The same things were measured in two ways. Each way mixes the same 12 hidden numbers, adds some noise and spreads widely along 6 directions of its own, which tell nothing about the thing.
(in the rows, 128 means zero)
Some things both ways: the first way, then the second way.
[ 72 131  58 108  76 143 184 146 158 139 157 115 127 150 151 167 171 122
 154 106  64 141 186]
[118 115 103 146 138 132 168 116 169 160 111 121 161 138 116 146 119 141
 131 136 136  91 101 126  90 136]

[ 86 178  73 176 169 119  73 106 143  72  97 110 138 126 153 126 114 168
 154 184 145 143 143]
[166  96  65 150 158 169 159 160 145 165 105 152 138 154 189 135 119 101
 137 107 150 114  86 100  75 114]

[175  84 131  96 122 147 142 127 165 121 163 129 128 152 123 147  95 138
 177 162 149 164 143]
[122  89  70 155 100 116 172  79 158  68  94 137 166 143  83 163 170 189
 126  63 149 115 167  70  64 162]

[141 102 127 130 110 147 112 112 160 129 163 123 169 104 117 131 128 145
 167 143 127 143 153]
[206  90 128 115 123 160 122 106 163 107 113  99 151 118 103 217 162 156
 141 129 168 112  99 152 110 152]

[125 109 148 110  75 124 139 128 111 212  85 102 117 148 134 106 166 101
  91 105  68 112  87]
[158 129 137 119 127  87 169  96  85  93 128  98 116  76 127 140 167 130
 103  74 135 147 109 129 146 139]

[139 151 136 172 136 141 137  87 132 148 132 110 159 121 110 114 130 132
 115 161 137 118 156]
[149 145 184 117 150 118 114  88 111  71 131 161 121 123 130 113 112 140
 116 147 116 128 173 137 141 167]

[ 69  96 105 138 140  79 159  87 130 161 163 134 127 137  67 160 138 190
 104 103 122  93 128]
[113 173 145 112 161 147  86 131 113 150 100  59 129  98 176 117  89 172
 111 192 127 139  74 176 145 141]

[227 161 125 186 147 180 121 128 173 110  81 120  88 153 192  92 155  80
 130 210 171 246 205]
[178 112  58 116 138 155  98 171 143 131  93 120 155 171 166 151 125 122
 146 122 154  82 113  95 124 131]

[141 119 113 112  93 128 105  92 141 130 126  71 146 118 141  97 124 129
 132 107 127 123  90]
[144 109  92 156 111  94 177 105 117 139 121 139 107 116 122 137 136 120
 123  81 156 136 148  93 104 140]

[155 110  97 161  87 159 105 136 161 154 108  87 136 165 181  90 176 125
 146 124  98 189 140]
[131 134 103 164  88 130 170 123 139 108 101 136 130 111 128 149  97 153
 103 119 150 141 108 154 121 164]

[100  88  90 107 107 111 124 123 126 131 165 172 131 114  79 161 124 174
 149  96 123 118 125]
[137 146  84 131 122  95 143  98 118 138 165 140 154 139 115 141 133 133
 104 122 118 116 101 122 117 128]

[ 85 151 123 161 108 117 105 112 134 147 140 159 170 161  86 139 148 161
 115 139 114 112 137]
[108 162  80 133 132 158 152 159 144 133  89 101 158 118 141 143 113 163
 126 152 124 176  96 123 112 163]

[ 75 113  98 116 163  97  81 115 122 168 143 112 184 122  61 151 106 163
 158 161 141 121  82]
[211 129 111 127 108 162 121 131  95 143 144 117 117 118 133 181 161 112
  98 140 184 135  85 174 125 131]

[ 96  94 102 114 114 121 110 124 121 115 135 103 128 120 116 124 145 139
 142 120 112 117 102]
[ 64 188  59 128 119 143 149 192 140 229  76  74 139 140 104 127 166 168
 131 148 145 125 118 139 117 125]

[115  95 120  79 140 120  90 138 122 140 132 124 163 134  84 139  69 146
 176 153 134 127  51]
[154 110  88 136  93 117 164 115 103 134 127 122 119 136 105 162 202 136
 121  68 159 143 129 117  98 122]

[ 70 101 148 105 153  90 141 137  91 176 118 113 126 159  57 187 151 106
 110 197 129 131 113]
[110 171 129 141 137 100 143 115 106  70 106 150 138 122 124  91 144 139
 101 116 135  77 169 122 129 169]

[175 146 130 150 134 164 141  91 149 121 136 124 126 166 103 165  99 117
 134 190 180 168 164]
[131 189  70  82 121  70 128 149 107 114 113  78 153 137  69 130 198 153
 129  99 111 139 159 105 149 148]

[107 121 115 163  86 134  71 156 149 100 122 113 160  74 153  99 177  87
 157 112  99  85 165]
[119  99  60 149 121 115 181 128 150 128 109 141 176 119  85 125 161 138
 125  79 131 107 130  84  63 120]

[154  66 168  95 131 129 106 121 105 166 110 135 120 104 103 133 118 150
 134 173 127 173  88]
[162 143 124 128 148 106 145 109 120  92 141 165 131 160 164 126 162  95
 128 104 142  73 126 115 134 153]

[ 67 117 139  79 126  61  92 100 141 135 143 100 145 161 107 139 120 180
 106 138 118  84  61]
[148 141  88 116 119 149 151 166 122 177  83  63 121  95 137 157 141 149
 119 122 161 163  81 143 149 130]

[120 112 110 158 130 174  98  94 122 150 133  82 158 120 111 130 149 155
 146 172 116 166 118]
[126 156 164 123 135  94 165  98 110  58 112 146 125 140 145 103 152 127
 113  95 123  99 150 128 158 171]

[154 110 120 128 108 153 135 140 126 150 107 121  92 112 155  90 182  99
 109 131  94 156 137]
[133 141 141 134 141 114 128 118 105 128 144 185 123 163 159 104 102  99
 108 134 120  66 147 121 155 129]

[132 130 131 140  89 127  94 130 117 106 156 152 185 114  91 117 143 125
 135 134 151 140 141]
[144 120  94 132 127 125 134 128 174 150 110 121 145 144 118 164 119 142
 156 141 142 122 124 113 103 154]

[195 131 123 178 118 163  90 120 118 181 107 139 145 132 115  90 163 108
 130 164 143 160 150]
[211 123  79  98 139 174 121 142 114 137 126 102 145 135 144 183 167 130
 115 128 164 149  84 124 129 131]

[161 129 106 129 112 137  92 103 132  84 154  92 151 140 138 119 129 142
 154 171 166 144 144]
[148 119 136 112 141 164 151 128 169 170  90 101 140 110 109 155 129 159
 131 150 150 138 101 156 128 139]

[126 138  93 187 108 138 104 122 164  89 129 115 130 123 158 119 182 114
 145 139 134 145 206]
[100 182 101  96 129  64 100 134 135 141 130 166 149 171 117  49  97 135
 118 134  87  83 156 124 179 124]

[ 90 142 120 143 147 107 124 117 125 123 110 163 132 108  97 127 120 148
 120 141 127 139 124]
[110 162 109 101 125 104  91 133 111 133 124  97 142 145 138 127 158 153
 134 131 117 107 113 127 149 125]

[113 111 126 109 141 154 161 135 153 138 138 123 103 184 124 165 109 146
 141 172 100 126 123]
[ 88 160 133 127 133 132 163 143 113 100  83 113 144 129 116 114 152 169
 113 108 102 132 149 134 119 146]

[163 148 106 151 113 146 138  94 127 152 103 115 110 147 127 112 121 115
 112 123 133 116 129]
[136 143  70 131 149 127 157 147  96 168 122 102 127 111 135 132 148 127
 116 113 132 170 117  97  93 123]

Other things, the second way, with their names:
j_826: [100 136  88 107 116 166 130 164 113 183  83  70 140 132 132 128 171 178
 118 120 133 167  87 141 117  96]
j_282: [120 173 158 115 124  97 142 115 100 123 128 107 133  87 106 118 134 137
  88 139 129  96 112 170 180 139]
j_730: [ 65 139 119 142 103 126 182 132 120 120  82 117 146 139 109 116 139 180
  99  90 103 123 131 135 125 127]
j_817: [114 140  81 147 160 141 159 168 113 204 106 154 110 166 183  77  83 108
 119 126 119 140 129 106 100 106]
j_631: [ 88 133 135 108 119  99 133  96 140 120 103 105 158 130 114  89 132 175
 110 117 112  99 108 140 145 122]
j_570: [178  92 131 181 140 192 164 151 141 105  91 119 138  92 141 209 142 125
 134 126 171  96 100 161  50 158]
j_830: [140 163 165 149 114 112 173 110 129  88 129 114 139  81 105 144 107 118
 109 159 132 142  97 190 122 183]
j_966: [190  53 167 175 181 203 146  80 168 105 104 147 127  69 186 180 101 132
 135 152 191 103  87 134  49 160]
j_601: [150 159 180 124 147 120 127 116 110 162 146 150  93 141 148 130 108 111
 121 156 123 112 131 179 154 135]
j_167: [147 132 148 124 128 133 147 123  86  86 124 103 123  99 123 171 202 140
 124  93 131 150 122 139 108 141]
j_284: [ 93 130 105 219 114 219 199 166 127 120  76 117 143  93 138 212  94 163
 108 161 153 157 117 140  43 184]
j_991: [114 156  83 137  84 119 135 132 113 125 136 187 142 149 126 107  95 135
  94 131 121 142 139 114 161 139]
j_577: [128 173  89 112 154 114 159 162 158 162 122 135 159 158 122 121 129 108
 147 145 106 127 119 119 126 148]
j_198: [124 163 114 108 158  88 142 125 121 151 124 123 111 141 181  94 122 120
 138 114 109 147 110 112 153 135]
j_508: [192 181 133  77  89  98  88 146  97 146 138  76 114 144  68 176 196 136
 124 136 144 121 132 205 179 136]
j_490: [ 54 180  83 115 142 114 177 151 158 184  88 121 139 159 131 104 167 157
 148 118 119 136 140  82 143 147]
j_764: [194 138  64  86 129  79 126 117 108 179 155 120 119 170 106 160 199 122
 123  73 146  97 135 103 159 106]
j_873: [149 148 120 150 114 111 122 133 133  78 114 163 145 121 100 125  91 130
 114 143 134  90 171 141 122 173]
j_344: [ 95 131 131 159 143 100 137  86 121 114 114 146 113 129 178  91  74 135
 122 134 134 113 148  92 118 160]
j_968: [143  93 123 156 183 172 146 117 159 145 105 139 141 119 171 127  95 109
 150 167 162 122 123  87  53 154]
j_245: [127 102 137 161 175 166 168  90 124 125 117 144 131 124 209 109  94 121
 107 138 149 122  86 106  80 141]
j_871: [141 151 136 125 128 122 167 113 142 137 133 139 138 143 134 125 119 104
 115 151 142 111  98 150 152 158]
j_256: [155  70 127 137 168 144 163 111 128 160 146 165 145 140 166  95 101  85
 122 116 113 121  84 114  64  82]
j_838: [168 140  89 158  73 129 140 138 107 122 142 128 125 115  95 196 131 120
 122 139 156 166 131 144 104 162]
j_688: [150 132 117 124 129  86 137  78 114  66 168 166 157 129 124 112 148 110
 122 113 116 138 125  98 106 151]
j_377: [104 106 140 114 125  91 150  89  91 123 108  83 128 102 135  99 152 162
  97  69 116 117  98 127 135  90]
j_298: [182 128  80 141  99 150 166 103 142  82 136 141 178 139  61 198 162 151
  99 125 155 137 130 134  83 174]
j_460: [159 150 162  97 153 138 115 105 116 118 125 100 133  99 139 127 126 151
 108 158 125 158  90 172 145 143]
j_717: [151 140 122 127 116 116 140 106  98  66 115 108 139  82 106 158 166 175
  95  90 130 140 124 147 125 150]
j_596: [195 166  60 129  96 144 126 179  98 131 129 105 150 113  98 182 140 130
  90 132 145 137  90 183 128 138]
j_204: [122 137 160 118 149  69 141  96  88  93 149 144 126 139 159  90 152 105
 115  85  99  73 121 124 147 115]
j_888: [ 80 170  37 135 117 104 151 159 163 216 110 109 156 169 109 109 115 137
 140 152 128 126 115 104 107 133]
j_951: [208 101  74 137  84 140 167  85 150 107 145 100 167 109  62 245 163 161
 107 117 174 153  86 139  96 164]
j_223: [171 111 125 152 141 139 150  98 139 128 150 124 155  71 108 175  95 139
 108 153 125 149  76 163  74 137]
j_944: [155 139 137 139 137 109 195 112 119 110 133 135 127 124 137 129 138  92
 118 112 136 138 110 134 116 160]
j_227: [ 88 133  89 154 150 143 177 153 138 142  95 105 156 155 153 151 151 139
 144 111 119 105 110  93  76 139]
j_219: [153 140  64  98  92 143 173 139 146 177  92  39 154 124  67 199 211 179
 115 107 176 153  79 149 137 136]
j_840: [151 152 148 129 131 162 143 160 139 194 133 141 117 117 152 137  72  90
 127 198 137 158  80 178 151 139]
j_552: [ 85 163 153 126 120 140 142 134 122 136  88  88 117 137 148 129 130 172
 128 140 117 153 111 167 137 148]
j_703: [146 147  89 106 125  79 159 104 141 122 131 127 135 170 110 143 174 135
 144  89 127 138 145  94 134 155]
j_907: [192  94  67 178 120 170 197 125 145  99 136 174 173 116 116 190 103 110
  98 118 153 135  98 113  62 159]
j_268: [175 162  91 174  96  96 140 114 119  84 160 214 115 137  93 185 105 109
 119 134 150 114 213 107 126 205]
j_605: [136 183  61 103 110  96 136 208 113 178  89 111 110 168 102 121 189 113
 155  95 137 129 178 116 148 133]
j_595: [172 123 137 105 128 112 143  99 101 124 144 137 121 142 159 123 156 114
  99  91 139  99  83 148 169 111]
j_68: [122 163 142 119  98 119 129 129  84 113 120 107 129 124 121 128 115 160
  83 128 106 141 110 182 167 129]
j_853: [ 97 147  88 125 134 119 148 106 132 101 125 155 162 186 135 118 172 153
 126 103 116 107 146  79 108 147]
j_369: [136 167 129 110  84  64 109 106  81  62 152 119 144 103  69 129 159 145
 109 114 100 154 151 147 140 148]
j_397: [151  99 180 159 182 179 152 129 139 106  81 125 114  93 207 126  83 112
 141 152 149 129  98 145  78 159]
j_988: [164 158 163 111 142 178 117 177 123 153  95  92 123  47 144 135  75 134
 112 196 131 189  70 211 157 143]
j_573: [165 154 177 158 105 114 128 126 140 133 163 168 109  93  95 186  60 103
 134 196 122 143 142 197 134 178]
j_345: [103 123 118 164 160 129 175 153 124 160  87 151  97 149 220  74  65  95
 141 113 122 134 123  99 104 133]
j_46: [ 71 201  99 141 104  79 156 110 131  92 129 182 139 189 135  96 124 139
 124 130 111 119 173  96 156 193]
j_9: [130 141  73 144 106 149 152 162 138 137  89 131 137 163 114 159 148 156
 130 110 141 129 151 123  99 150]
j_186: [148 123 139 119 143 112 122 101 100 122 143 114 133  98 166 109 124 114
 105 129 137 109  71 139 138 116]
j_34: [154 104 103 116 152 110 117  91 134 148 139 151 121 105 175 106 129 131
 131 107 142 138  94  95 127 112]
j_52: [154  96 159 169 115 158 157 102 155 105 116 188 130 137 119 168  76 135
 118 144 143  98 153 148 108 162]
j_89: [129 159  96 159  50 115 151 108  80  74 143 157 146 146  84 157 126 144
  63 123 147 115 152 142 149 166]
j_125: [ 93 171 127  90 123 103 146 112 125 160 136 127 140 155 105 122 199 159
 119 110 111 116 117 138 171 116]
j_702: [ 93 184 138 142 115  84 139 115 107 110 149 174 127 104 107  95 102 144
 102 137  83 154 147 158 131 148]
j_146: [127 150 163 119 108  78 144  59  94  84 181 187 135 112 115  92 118 128
  76 120 101 135 123 146 170 133]
j_495: [193 173 136 118 117 113 134 132 102 106 143 112 118 118 104 157 135 114
 114 148 133 170 123 187 133 167]
j_696: [193 145 140 117 140 106 137 110 104 136 173 197 109 123 116 121  99  91
 106 139 117 158 158 139 151 139]
j_839: [123 164 117 146 113  83 153 156 135 132 115 160 119 143 104 117 130 112
 146 110 113 105 168 147 119 151]
j_771: [140 117  45 137  81 144 138 135 154 159 118 127 174 115  77 161 139 161
 104 129 164 121  98 125 113 125]
j_362: [141  76 107 155 163 171 187 106 126 109 115 140 163 129 169 130  95 124
 105 115 121 145  88  89  58 125]
j_682: [130 151  87 141  95 139 157 153 100 128 115  94 162 110  79 155 139 150
  84 130 129 136 104 161 107 132]
j_43: [112 143 191  99 170 166 120 116 133 149 120 133 147 127 164  88  80 143
 102 189  99 123  84 169 163 117]
j_647: [147 136  73 120  83 139 138 131 131 112  78  31 163  75  72 183 162 207
  97 117 164 160  80 167 113 150]
j_825: [ 80 172 165  87 111 121 112 143 120 143  99  36 155  92 111 124 143 178
 119 162  99 144  57 201 173 120]
j_177: [106 105  90 144 170 177 173 138 143 168 101 156 163 134 175  87  94 130
 105 131 125 119  84  95  86 104]
j_121: [137 145 174 159 131 135 142 140 115  82 132 170 119 110 153 144  71  98
 139 163 103 156 144 145 117 176]
j_339: [107 176 109 112 113  93 121 129 125 111  96  95 131 129 108 148 144 187
 126 115 117 122 154 130 166 162]
j_14: [166  92 146 136 173 203 110 196 134 189  68  69 119  94 202 166  86 109
 149 167 162  87  61 161 117 108]
j_891: [165 100 104 153 128 123 163 103 124  71 112 177 133 116 141 152 117 143
 102  72 144  94 153  90 131 153]
j_396: [137 157 165 152 165 132 149 158 104 106  97 157  94 161 190  91  86  93
 135 138 114 119 164 151 107 164]
j_216: [135 136 143  97 152 103 120 112 106 156 132 158  91 157 174  97 161 124
 139  94 120 125 140 112 162 108]
j_367: [166 151 139  62 144 147  98 142 109 179 122  52 138  98 151 146 166 143
 107 150 143 124  29 185 199  97]
j_90: [159 127  98 130 127 107 103 140 129 166 137 126 127 109 110 129 115 116
 144 146 130 147 127 136  89 121]

Some of these things the first way, each followed by its name:
[129 187 108 140 129 123 150  94 120 137 134 106 166 129  98 145 118  99
 116 174 166 145 165]
j_968
[137  69 150 138 113 116  69  98 145  96 147 154 142  96  97 121  88 191
 152 100 144  83  86]
j_702
[ 71 141 134 118 133  92 163  85 148 119 127 125 106 157 127 141 127 185
  94 137 101 114 124]
j_339
[118 125 109 121 162 163 143 121 157 111 107  99 104 149 141 170  87 135
 164 197 128 184 126]
j_570
[110 134  42 170 107 167  92 105 176 110 141  99 124 121 153 129 175 136
 175 116 102 110 179]
j_177
[105  71 135 113 109 126  52 106 135 110 168 102 168 114  92 111 121 184
 136 107 124  86  44]
j_345
[110 104  92 101 126 124 113 147 114 130 155 134 130 193  74 161 118 135
 145 146 140 103  91]
j_817
[112  95  93 143  79 138 114 203  91 162 130 143 154 151  99 120 217  64
 147 129 102 151 156]
j_631
[159 142 173 135  82 114 108 119 134  97 130 141 162  90 153  68 118 136
  88 106 133 128 116]
j_573
[210  81  96 145 110 193 115  45 159 132 128  66 119 100 129 136 109 134
 196 141 168 185 148]
j_966
[ 69 144 122 103 103 109 116 170  63 193 134 135 195 173  57 166 149 111
 112 177 109 135  91]
j_944
[ 68 124 114 141  98  70 140 123 146 122 146 151 139  98 138 128 134 173
 113  75  90  51 156]
j_223
[190 108  81 148  92 175 112 105 102 137 106 111 102 117 132 100 162 107
 152 125 133 162 140]
j_764
[ 85 116  87 110 153 104  76 131 102 131 116 119 139 135 106 137 131 168
 148 176 130 152  86]
j_595
[100 154  88 149 153 113 146  66 161 137 149 104 146 154 112 167  91 189
 145 161 145 123 157]
j_460
[114 173 112 149  90 165 154  63 158 166 123 112 149 146 100 146 145 116
 117 130 112 154 153]
j_268
[118 123  95 124  90 170 128 146 155 128 166 114 159 144 129 123 168 112
 155 132  92 141 152]
j_52
[152 143 118 184 141 126 101 153 110 132 143 144 179 114 126 101 151 135
 134 183 150 151 182]
j_298
[134 103 178 110 116  81 130 145 124 154 132 110 154 122 153 109 121 155
  89 151 123 146 109]
j_830
[142  83  97 144 111 188 104 127 118 131 114 125 110  86 117 120 147 120
 157 118 109 160 113]
j_204
[ 74 186 112 183  94  97 114 119  70 161  70 134 158 140 124  90 180 135
  77 123  89 113 123]
j_198
[ 71 188  58 175  75 179  85  76  95 119 112 108 176 127  93 126 182 131
 146 129 101 132 136]
j_490
[123 140 122 128 139 110 126 160 130 103 115 151 124 149 142 116 118 137
 116 161 136 173 125]
j_825
[ 52 119 117  56 128  71 177 115 141 158 131  94  91 163 126 180 139 145
  97 144  90 116 109]
j_282
[101 141 114  84 122  86 195 137 152 198  82 118  84 169 156 151 129 107
 104 138  88 160 137]
j_186
[128 125  97 135 155 162  89  75 189  52 142  68 101 103 154 125 118 146
 141 151 153 150 120]
j_14
[ 95 169 122 132 123 115 114 123 151 149 136 136 193 135  99 120 102 131
 120 132 126 135 104]
j_838
[119 125 121 147 100 199 128 150  95 211  89 151 155 147  60 140 135  75
 152 141  80 135  92]
j_167
[163 117 112 147 133 158  70  72 142  88 113 100  94 140 132 122 146 148
 141 172 161 160 124]
j_891
[130 103  86 141 110 163 122  96 116 129 144 101 141 108 116 111 133 162
 148 110 110 129 108]
j_601
[154 111 130 184 126 149  58  46 146  94 153 112 176  49 135  66 130 225
 130 121 142 159 116]
j_46
[116 141 126 153  97 140 102  93 160  94 155 129 158  97 145 129 132 172
 134 132 118 113 164]
j_577
[ 99 141 130 159 104 127 162 149 132 216 137 119 190 167 109 137 141 121
 114 139  85 118 149]
j_495
[ 74 123 115 157 161  82  97 151 127 112 132 131 138 123 144  80 150 186
  96 129 101  92 105]
j_68
[117 141 117 152 121 182  70 110 144 117 127  82 181 148  89 142 123  95
 167 180 143 140 105]
j_605
[139 125  84 164 144 172 103 108 122 103 138 118 152 145 115 108 107 179
 155 153 142 177 103]
j_552
[ 53 153  93 162 134  72 118 130  56 172 102 126 158 105  99  94 184 149
  81 127  93  94 116]
j_245
[102  77 135  80 102 112 167 232 123 206 146 171 120 202  90 163 168  71
 115 137  79 120 125]
j_682
[ 86 155 124 161 139 127  90 121 146  60 106  91 156 110 163 117 106 148
 143 165 126 132 127]
j_839
